The rows are grouped in 2 ways, from coarse to fine. Each group lies inside one group of the grouping before and may be the whole of it. The rows also spread widely along 3 directions, which tell nothing about the answers.
In the rows, 128 means zero.
Some rows, each with its group in each grouping after it:
[ 97 184 159 175 124 117 165 131  99 134 119  66 108  98 170 149 170] -> K_153 vef
[145 118 197 101 125  95 122 119 166 139 145 138 135  91 160 141 180] -> K_571 nulop
[115 153 141 142 147  86 171  95 116 107 134  86 125 103 185 171 190] -> K_250 Basus
[104 151 160 132 153 123 139 118 102 122 153  69 112  88 179 163 141] -> K_551 fugad
[ 83 130 145 108 138 169  99 143  75 133 134 112 113 125 106 113 114] -> K_551 Pezud
[ 92 140  82 114  73 157 132 146 109 137  98 138 128 103  96 134  99] -> K_153 zozor
[100 138 130 101 170 152  86 134  68 133  85 129  99 172 125  71 165] -> K_571 nif
[119 146 136 165 146 148  95 120 104 146  92 140  79 107 175 132 145] -> K_153 vome
[158 144 182 151 204 119  84  89 130 143 127 141 121 117 216 129 221] -> K_250 gupi
[115 159 161 143 157 123 110 103 143 154 123 124 107 106 196 150 151] -> K_153 banas
[148 106 189 135 110  93 140 104 167 127 145 137 130  96 181 177 209] -> K_250 fil
[104 123 131 123 186 176  64 145  63 137 131 113 103 148 136  87 109] -> K_551 tefum
[161 143 165 139 189 126 104  82 122 128 134 110 115 110 218 115 216] -> K_250 sinog
[ 87 127  86 152  74 133 156 162  53 131  72 108  96 108  84 140 106] -> K_153 vome
[143 126 154 123 137 103 117  85 174 125 134 168 156 105 196 166 193] -> K_250 Basus
[101 172 105 134 116 143 140 149  90 137 113 101 101 106 154 138 129] -> K_153 zozor
[133 136 195  95 140 100 137 122 139 139 153 102 127  90 171 142 182] -> K_571 nulop
[108 131 168 108 169 175  61 119 108 142 146 148 121 126 134  98 128] -> K_551 Pezud
[114 128 141 119  88 112 153 126 153 146 110 125 123  95 128 161 109] -> K_153 banas
[136  99 129 132 113 135 119 136 100 135  92 168 148 133  94 126 159] -> K_250 gupi

New rows, each followed by its group in each grouping:
[154 123 160 148 163 129  95 105 130 137 109 157 134 125 167 132 193] -> K_250 gupi
[144 120 153 121 113  92 141  82 181 113 142 154 159 102 169 179 180] -> K_250 Basus
[124 137 172  98 147 103 141 137 109 138 120  96 116 108 149 115 183] -> K_571 nulop
[ 84 129 139 106 132 161 128 150  64 127 124 105 124 123  85 121 119] -> K_551 Pezud
[124 133 191 119 137  80 136  94 164 127 147 104 122 106 174 140 196] -> K_571 nif
[ 97 159 189 129 160 121 138 120 102 120 166  65 111  90 167 148 156] -> K_551 Pezud
[118 134 174 141 175 131  99 111 124 122 179  93 118 106 191 134 135] -> K_551 tefum
[126  99 179 121 126 116 106 105 175 133 197 120 153  92 166 161 132] -> K_551 tefum
[ 86 165 113 140 110 141 151 142  88 127 114  91 104 103 149 146 123] -> K_153 zozor
[109 138  92 111  95 180  97 144 104 144 102 180 117 128 103 118  98] -> K_153 zozor
[128 155 148 164 161 136  90 114 113 149 112 126  81  99 200 144 160] -> K_153 vome
[125 136 179 110 132  97 130 106 166 125 146 130 132 114 156 132 187] -> K_571 nif
[112 121 130  89 111 119 135 129 113 125 102 134 134 137 100 110 154] -> K_571 nif
[128 128 121 119 158 128  98 105 112 126 104 160 145 140 175 130 172] -> K_250 Basus
[115 148 141 151 118 165  93 121 136 154 107 160 133 121 147 126 136] -> K_153 vef
[103 119 143 101 131 159  99 132 102 136 142 131 133 119 111 111 116] -> K_551 Pezud
[104 161 136 138  82 114 157 124 146 129 141 103 129  78 162 174 126] -> K_153 zozor
[159 116 173 130 114  95 151  82 175 113 145 114 156  81 170 152 195] -> K_250 sinog
[110 127 138  81 146 148 100 152  62 146  90 125 102 133 118  67 160] -> K_571 nulop
[ 83 169  89 142 118 152 136 156  65 129  98  96  92 116 136 133 121] -> K_153 zozor
[112 173 169 154 137  80 177 110 133 136 131  61  94  76 204 182 155] -> K_153 banas
[111 121 189 115 146 134 109 106 143 132 181 128 139  96 146 150 141] -> K_551 Pezud
[134 145 158 153 103 146  95 108 174 155 126 171 150 113 151 140 136] -> K_153 vef
[ 88 109 124  88  92 165 121 162  82 130 120 126 143 120  52 114  95] -> K_551 Pezud
[131 132 176 125 164 156  83 108 132 141 152 136 115 120 184 147 142] -> K_551 fugad
[123 143 186 111 169 119  92 109 146 137 134 130 123 135 164 114 189] -> K_571 nif
[159 111 172 141 102  86 147  94 180 124 149 140 166  86 159 176 192] -> K_250 gupi
[108 156 208 127 222 159  66 106 105 141 166  99 101 108 203 124 169] -> K_551 Pezud
[168 111 165 127 117 112 124  88 181 128 143 150 158  94 165 130 187] -> K_250 sinog
[ 89 140 168 154 177 113 138 124 101 108 179  39 102 102 189 148 149] -> K_551 tefum
[146 146 168 155 200 131  87 102  99 144 110 131 120 134 197 124 213] -> K_250 gupi
[102 114 129  91 118 129 127 135 111 121  99 126 132 143  92 107 155] -> K_571 nif
